The rows of a group lie close to one hidden flat surface of 8 dimensions, which passes through zero. Surfaces can cross.
Some rows, each with its group after it:
[.21,.09,-.02,-.03,.50,.11,-.03,.00,-.01,.03,-.08,-.52,-.47,.09,.00,.02]	(0)
[.03,-.08,.04,.47,-.33,-.19,-.15,.26,.11,.23,-.09,-.01,.02,.15,-.16,-.10]	(4)
[-.15,-.04,.14,.24,-.06,.06,.09,-.14,-.22,.25,-.27,.15,-.21,-.01,.05,-.17]	(2)
[-.07,.06,-.02,.23,.00,-.14,-.03,.26,.10,.18,-.06,.19,.10,.39,-.31,-.01]	(3)
[.32,-.01,.11,.20,.18,-.30,.01,-.23,-.45,-.17,-.10,.04,.02,-.04,.15,.18]	(5)
[-.11,-.01,.01,.00,.03,.24,-.10,.06,.18,.52,-.14,.12,.36,.22,-.08,.32]	(5)
[.21,-.14,.29,-.17,-.12,-.24,-.19,.34,.10,-.29,.28,-.33,-.23,-.19,.10,-.01]	(0)
[.11,-.02,-.05,-.04,-.03,-.13,.03,.06,.25,-.06,.20,.03,.15,-.01,-.05,.28]	(4)
[.17,.15,.01,-.26,.07,-.16,.05,.10,.06,-.21,.23,.04,.00,-.06,.04,.19]	(4)
[-.20,-.11,.44,.16,-.25,-.12,-.45,.46,-.23,.14,-.15,-.10,-.07,.19,-.23,-.63]	(1)
[-.04,-.06,.22,.09,.16,.06,.10,-.40,-.20,-.14,-.16,-.36,-.40,-.08,.02,-.50]	(0)
[.11,.11,.26,.01,.27,-.28,.38,-.23,-.29,.10,-.07,.39,-.37,-.13,-.05,.15]	(2)
[-.03,.28,-.06,-.20,.17,-.04,.01,.18,-.04,-.17,.10,.03,.03,.29,-.01,-.15]	(2)
[-.31,.37,-.29,-.31,.04,.15,.11,.13,-.01,.36,-.05,.62,.17,.05,-.33,.05]	(5)
[-.16,-.22,-.11,.15,.30,.24,-.22,.22,-.37,.13,-.30,-.06,-.31,-.04,-.24,-.06]	(3)
[-.02,.25,.00,-.07,-.16,-.15,-.01,.39,-.01,.02,.13,.28,-.11,.08,.06,.05]	(0)
[.15,.22,.29,.10,.03,-.45,.11,-.03,-.03,-.08,.07,.16,.13,.31,-.04,-.07]	(2)
[-.14,-.31,.17,.22,-.36,.07,-.19,.18,.17,.01,.02,-.15,.07,.02,.09,-.24]	(1)
[-.12,-.10,.14,.24,-.06,-.05,.18,-.26,-.24,-.19,-.10,.14,-.17,-.02,.15,-.27]	(1)
[-.03,.16,-.20,-.05,-.03,.02,.02,.21,.14,.14,.06,.25,.23,.10,-.08,.27]	(1)
[-.12,-.11,-.07,.13,-.22,.03,-.09,-.06,.09,.10,-.09,.01,.28,.02,-.10,-.10]	(4)
[.30,.13,.00,.23,.17,-.10,.05,-.14,-.36,.13,-.20,-.05,-.22,-.02,.21,.21]	(4)
[-.07,.07,-.04,-.07,-.16,.18,-.13,.02,-.01,.16,-.06,-.14,-.10,-.20,-.05,-.21]	(4)
[-.03,-.08,-.10,.09,.04,.07,-.03,.24,.03,.03,-.01,-.05,-.27,-.03,-.05,.02]	(3)
[.10,.26,-.16,-.34,.19,.06,.05,.04,-.07,-.14,.10,.01,-.11,-.15,.04,.11]	(0)
[-.04,.24,-.13,.00,-.63,.08,-.10,.14,.12,.24,-.02,-.03,-.03,-.27,.15,-.29]	(4)
[-.14,.07,-.02,.06,-.03,-.05,.08,.21,.03,.00,.04,.28,-.05,.17,-.03,.01]	(2)
[.08,-.01,.08,.02,.25,-.02,-.11,-.02,-.30,.04,-.15,-.04,-.05,.05,-.06,.02]	(3)
[-.09,-.19,.04,.09,-.07,.06,.13,-.33,.02,.09,-.11,-.01,-.01,-.22,-.07,-.07]	(2)
[-.12,-.18,.14,.07,-.33,-.04,-.03,-.28,.13,.08,-.04,.00,.43,-.03,-.04,-.16]	(3)
[-.06,-.23,-.25,.01,-.14,.21,-.23,.66,.45,-.21,.27,-.37,-.15,.06,.09,.06]	(0)
[.13,-.05,.03,-.02,.00,.05,-.05,.12,.35,.29,.06,-.20,-.06,.04,-.11,.24]	(0)
[-.05,-.28,.00,.25,.08,.17,-.28,.09,.01,.28,-.22,-.07,.36,.27,-.13,.22]	(1)
[.01,-.14,-.14,.20,.34,-.02,.04,-.07,-.31,-.27,-.07,.17,.10,.16,.03,.22]	(3)
[-.07,-.04,-.12,.32,-.12,.15,.07,-.09,.09,.13,-.12,.08,.14,.21,.24,.05]	(4)
[.03,-.09,.15,.15,-.11,-.08,-.17,.24,.02,.21,-.04,-.08,-.13,.04,-.20,-.13]	(3)
[-.06,.05,-.08,-.02,-.12,-.07,.12,.12,.22,-.10,.14,-.08,-.32,-.05,-.18,-.28]	(5)
[-.14,-.22,.13,-.05,-.22,-.08,.10,-.42,-.20,-.45,.00,-.04,-.19,-.48,-.03,-.55]	(2)
[.04,-.02,-.02,.02,.27,-.10,.23,-.04,-.16,-.08,.03,.26,-.22,-.07,-.06,.34]	(2)
[-.04,.20,-.10,.05,.05,.05,.05,.15,-.17,.17,-.05,.28,.02,.15,.11,.16]	(1)
[-.20,.26,-.14,-.01,.02,.20,.22,-.13,.11,.45,-.20,.15,-.17,.06,-.11,-.18]	(0)
[.04,-.16,-.07,.20,.05,-.09,.05,-.18,.05,-.11,-.04,-.06,.07,.05,-.06,.03]	(5)
[.11,.02,.15,-.21,.39,-.04,-.19,.07,-.28,-.03,-.10,-.21,-.17,-.01,-.20,-.01]	(4)
[-.08,-.46,.04,.25,-.29,.08,-.04,-.15,.33,-.08,.06,-.23,.19,-.04,-.01,-.09]	(1)
[.06,-.27,.09,.32,-.21,-.40,-.07,.49,.15,-.27,.21,.19,-.04,.15,-.13,.12]	(3)
[.23,.33,.13,-.11,.15,-.16,-.19,.05,-.05,.02,-.02,-.27,.23,.40,.04,-.14]	(2)
[.00,-.04,.16,-.29,-.02,.03,-.22,.26,-.07,.00,.10,-.17,-.16,-.19,-.15,-.13]	(1)
[-.24,-.17,-.16,-.02,-.07,.18,.05,-.08,.13,-.19,.04,-.12,-.06,-.08,-.05,-.26]	(5)
[-.33,-.22,-.02,.22,-.39,.07,.07,-.06,.09,-.21,-.01,-.04,-.18,-.09,.00,-.61]	(5)
[-.15,-.04,-.29,.01,.10,.25,-.04,.02,-.09,-.24,-.02,-.09,.03,-.03,.09,-.09]	(0)
[-.09,.40,-.21,-.07,-.06,.32,.06,.01,-.14,.35,-.22,.10,-.21,.02,.14,-.14]	(1)
[.29,-.04,.11,.29,.20,-.33,.04,-.08,-.01,.01,-.10,-.03,.01,.19,-.08,.24]	(5)
[-.13,.05,.08,.22,-.05,-.16,.10,.20,.25,.26,-.01,.24,.06,.38,-.28,-.02]	(5)
[.10,-.16,-.09,.00,.09,.08,.00,-.10,.01,-.10,.03,-.11,.04,-.07,.05,.24]	(3)

New rows, each followed by its group:
[.13,-.02,-.17,.14,-.08,-.01,-.11,-.27,.04,.16,-.14,-.04,.39,-.07,.01,.22]	(4)
[-.06,-.17,.21,.07,.03,-.06,-.27,-.08,-.25,.14,-.21,-.05,.14,-.07,-.27,-.17]	(3)
[-.17,-.04,-.14,.04,-.17,.11,.00,.35,.27,-.19,.16,-.16,-.22,.10,.01,-.22]	(0)
[.07,-.02,-.13,-.31,-.15,.06,.02,.03,.48,-.13,.38,-.21,.04,-.29,-.02,.15]	(1)
[.12,.12,-.19,-.19,.34,.05,-.01,-.18,-.42,-.35,-.01,-.09,-.12,-.22,.09,.06]	(5)
[.04,-.22,-.03,.34,-.22,-.19,.11,.02,.24,.08,.02,.09,.00,.03,-.07,.13]	(4)
[.06,.08,.00,-.29,.08,-.01,-.11,.06,-.03,-.03,.07,.02,.05,-.17,-.19,.01]	(3)
[-.27,-.12,-.23,.07,.11,.31,.09,-.21,-.09,-.02,-.14,.09,.07,-.01,.01,-.04]	(3)
[-.06,.19,.01,.10,-.14,-.12,.11,.19,.19,.11,.05,.16,-.04,.22,-.03,-.11]	(3)
[.12,-.21,.40,.13,-.16,-.23,-.17,.30,.14,.01,.08,-.28,-.24,.02,.03,-.12]	(0)
[-.01,.16,-.01,.05,-.07,.01,.22,-.10,-.16,-.15,.01,.11,-.31,-.09,.36,-.09]	(1)
[-.04,.11,-.03,-.32,.33,.18,.15,.13,.08,-.23,.19,-.02,-.14,.17,.16,.15]	(4)
[-.37,-.13,-.07,.01,-.46,.20,-.10,.04,-.35,-.33,-.05,.23,.13,-.24,.26,-.50]	(0)
[.10,-.01,.03,.08,.21,.29,-.11,-.14,-.29,.35,-.37,-.32,-.15,.00,.13,.00]	(2)
[.14,-.05,-.25,.08,.27,.07,.07,-.25,.33,.31,-.09,-.29,-.04,-.07,-.29,.31]	(5)
[.25,.21,.10,-.12,-.06,-.19,-.18,.24,-.04,-.11,.11,-.22,-.01,.08,.14,-.07]	(2)
[.05,.12,-.10,-.07,-.13,-.05,-.15,-.18,-.02,-.03,.01,.05,.50,.01,-.01,.08]	(4)
[.04,-.09,-.14,-.09,.00,.14,.12,-.54,.34,.11,.03,-.04,.68,.06,.05,.30]	(3)
[-.08,.04,.02,.24,-.18,.01,.00,.13,.13,.30,-.12,-.01,-.07,.18,-.09,-.17]	(3)
[.11,.34,-.20,-.05,-.21,.07,-.01,.05,.27,.16,.05,-.26,-.06,.05,.14,-.14]	(1)
[.13,-.05,.33,.05,-.01,-.12,-.04,.01,.03,.27,-.05,-.17,-.21,-.03,.00,-.02]	(0)
[-.06,-.07,.10,.27,-.18,-.12,.08,.23,.14,-.07,.07,.12,-.08,.18,-.01,-.07]	(4)
[-.37,.06,.12,-.11,-.31,.10,-.07,.13,-.05,-.15,.04,.14,.05,.02,.02,-.59]	(4)
[.06,.24,-.24,-.27,.30,.08,.12,-.22,-.12,-.24,.06,-.03,-.04,-.16,-.01,.04]	(0)
[-.03,.01,-.01,.23,-.01,-.01,.06,.15,-.19,-.01,-.04,.24,-.05,.16,.22,.11]	(1)
[.16,-.04,.14,.16,.23,-.24,.05,-.11,-.04,-.09,.00,-.13,-.03,.21,-.03,.07]	(0)
[.04,.22,-.15,-.19,.06,-.08,.09,.28,.15,-.13,.24,.17,-.02,.06,-.13,.12]	(3)
[-.20,-.13,-.10,.05,.03,-.03,.29,-.42,-.06,-.10,.00,.30,.08,-.14,-.10,.00]	(1)
[.14,.14,-.05,-.06,.15,-.07,.07,.02,.09,.01,.06,-.18,-.35,-.07,-.17,.01]	(5)
[.12,.22,-.09,-.29,.02,-.02,-.20,.07,.01,-.11,.10,-.05,.38,.09,.00,.11]	(4)
[-.17,-.25,.17,.34,.04,.01,.20,-.35,-.22,.21,-.28,.28,-.17,-.08,-.04,-.06]	(2)
[-.08,-.22,.11,.25,-.21,.25,-.23,.20,-.02,.66,-.32,.03,.13,.08,.04,.15]	(0)
[.12,-.24,-.05,-.06,.11,.15,-.10,-.18,-.24,-.15,-.08,-.31,-.27,-.52,.07,.07]	(2)
[.04,.07,-.15,.07,-.11,.29,-.18,.04,.12,.29,-.15,-.33,-.04,.03,.09,-.09]	(1)
[-.14,-.04,-.12,-.02,-.12,.12,.00,-.18,-.11,.04,-.08,.23,.29,-.09,-.01,.03]	(0)
[.33,.12,-.07,-.04,-.02,-.24,.09,.02,.17,-.03,.21,.01,-.09,-.23,.00,.35]	(4)
[-.21,.07,-.02,.01,.01,.16,.02,.04,-.04,.20,-.11,.13,.01,.11,-.05,-.11]	(5)
[-.20,-.11,.12,-.03,.27,.10,.10,.07,-.01,-.13,.04,.02,-.12,.26,-.04,-.05]	(4)
[.18,.14,-.07,.06,-.01,-.14,-.06,.20,.06,.00,.07,-.04,.06,.13,.03,.17]	(4)
[.07,.17,.05,-.06,-.15,-.13,-.10,-.30,-.39,-.05,-.11,.12,.24,-.24,.04,-.21]	(4)
[.23,.06,.09,-.07,.26,-.42,.26,-.35,.23,-.39,.27,-.16,-.05,.09,-.17,-.02]	(0)
[-.02,-.12,-.06,.04,-.14,.11,-.16,.02,.25,.16,-.01,-.24,.20,.03,-.12,.00]	(1)
[.01,.15,.16,.07,-.20,-.14,-.03,.28,.00,.09,.02,.10,-.04,.14,.08,-.11]	(2)
[-.10,-.26,.05,-.06,.00,.11,-.17,.06,.08,.07,.00,.00,.20,-.05,-.20,.11]	(1)
[.18,.12,.35,.02,-.33,-.45,-.02,.06,-.02,-.16,.15,.03,-.12,-.11,.09,-.24]	(2)
[.12,.05,-.20,.19,.18,.02,.09,-.11,.30,.27,-.05,.00,.25,.33,-.07,.37]	(3)
[.11,-.01,.06,.20,-.07,-.15,.07,-.07,.07,-.12,.00,-.18,-.03,.07,.16,-.10]	(1)
[.06,.07,.12,-.20,-.12,.17,-.28,.25,-.37,.25,-.14,.07,-.06,-.29,.23,.10]	(0)
[-.18,.03,.09,-.09,-.19,.13,.13,-.19,.17,.11,-.03,-.15,-.28,-.20,-.08,-.40]	(0)
[.05,.00,-.08,.03,-.17,-.19,.16,-.04,.27,-.09,.21,.20,.12,-.10,.04,.22]	(4)
[-.31,.14,-.16,-.06,-.15,.34,.06,.07,-.13,.26,-.16,.27,-.07,-.05,.01,-.16]	(1)
[-.05,-.05,.02,-.16,-.17,.11,-.06,-.02,.03,-.01,.05,-.02,.09,-.17,.12,-.04]	(5)
[.52,.23,.07,.18,-.10,-.42,-.12,.30,.27,-.22,.24,-.38,-.02,.38,.30,.13]	(1)
[.21,-.03,.21,-.30,.02,-.12,-.27,-.17,.09,.13,.02,-.26,.34,-.24,-.22,.12]	(3)
[.05,-.16,-.09,.24,.09,.08,.09,-.08,.10,.21,-.11,-.11,-.10,-.03,-.02,.23]	(4)
[.09,.11,-.13,-.04,-.03,-.11,.03,-.16,-.10,.06,-.02,.26,.18,-.14,-.05,.22]	(5)
[-.05,-.04,.14,.01,-.04,-.30,.09,.03,-.08,-.21,.09,.31,.05,.06,-.12,-.07]	(1)
[.01,-.04,.05,.14,-.11,-.01,-.12,.44,.07,.05,.08,.00,-.09,.15,.08,.06]	(0)
[-.40,-.18,.08,.20,-.38,-.01,.08,-.02,.02,.01,-.02,.40,.12,.02,-.10,-.33]	(1)
[.03,.00,-.04,-.06,-.15,-.16,.03,.33,.37,-.20,.34,.01,-.03,.12,-.04,.08]	(0)
[-.12,-.03,-.07,-.24,-.24,.07,.16,-.20,.13,-.25,.17,.07,.13,-.22,.23,-.12]	(3)
[.22,.06,.30,-.02,.26,-.07,-.03,-.05,-.17,.07,-.09,-.38,-.43,-.03,.05,-.14]	(0)
[-.01,-.27,-.07,.31,.12,.03,.03,-.05,-.17,-.17,-.09,.03,-.09,.07,.18,.09]	(3)
[.03,.12,.25,-.02,.06,-.20,.13,-.39,-.26,.08,-.11,.18,-.04,-.09,-.02,-.14]	(0)
[.00,.10,.06,.04,.03,-.10,.01,-.12,-.04,-.10,.02,-.05,.13,.20,-.03,-.21]	(2)
[.11,.19,.10,-.03,-.16,-.18,.08,.11,-.01,-.05,.12,-.01,-.35,-.17,.00,-.21]	(5)
[.01,.01,.02,.34,.19,-.16,.02,.15,-.25,-.12,-.09,.13,-.06,.42,.06,-.03]	(0)
[.31,.23,-.17,-.01,-.05,-.03,-.08,.06,.03,.18,-.01,-.12,-.03,-.14,.16,.24]	(4)
[-.02,.01,-.07,-.26,-.11,.08,.02,-.09,.21,.01,.13,-.08,.14,-.20,.00,.02]	(3)
[.38,.25,.26,-.25,-.22,-.41,.21,-.04,.16,-.35,.41,.00,.03,-.03,.44,.13]	(3)
[.03,-.21,-.14,.32,.11,.11,.00,-.37,-.13,.18,-.27,-.01,.20,.00,-.06,.18]	(5)
[.18,.04,.01,-.02,-.01,-.15,-.16,.45,.27,.19,.12,-.19,-.21,.01,-.28,.19]	(3)
[.04,.17,.05,-.10,.10,-.14,.01,.00,-.07,-.13,.04,-.02,.05,.17,-.02,-.12]	(2)
[.27,.03,-.05,-.08,.10,-.03,-.24,-.17,.02,-.13,-.02,-.46,.28,.04,-.01,-.02]	(2)
[.19,-.06,-.13,.11,.28,-.12,.00,-.02,.06,-.20,.06,-.03,.20,.26,-.04,.33]	(0)
[.08,.06,-.20,-.06,.17,-.25,.07,-.08,-.15,-.38,.18,.28,.31,.04,-.07,.31]	(5)
[.34,-.03,.22,-.17,.23,-.09,-.14,-.11,-.33,-.07,-.03,-.20,.01,-.19,.13,.20]	(0)
[-.07,.25,-.30,-.18,.02,-.01,.10,.12,-.05,-.21,.14,.28,.16,.01,.03,.11]	(0)
[.21,-.02,.05,.13,.18,-.07,-.09,-.07,-.16,.05,-.09,-.13,.08,.11,.04,.14]	(2)
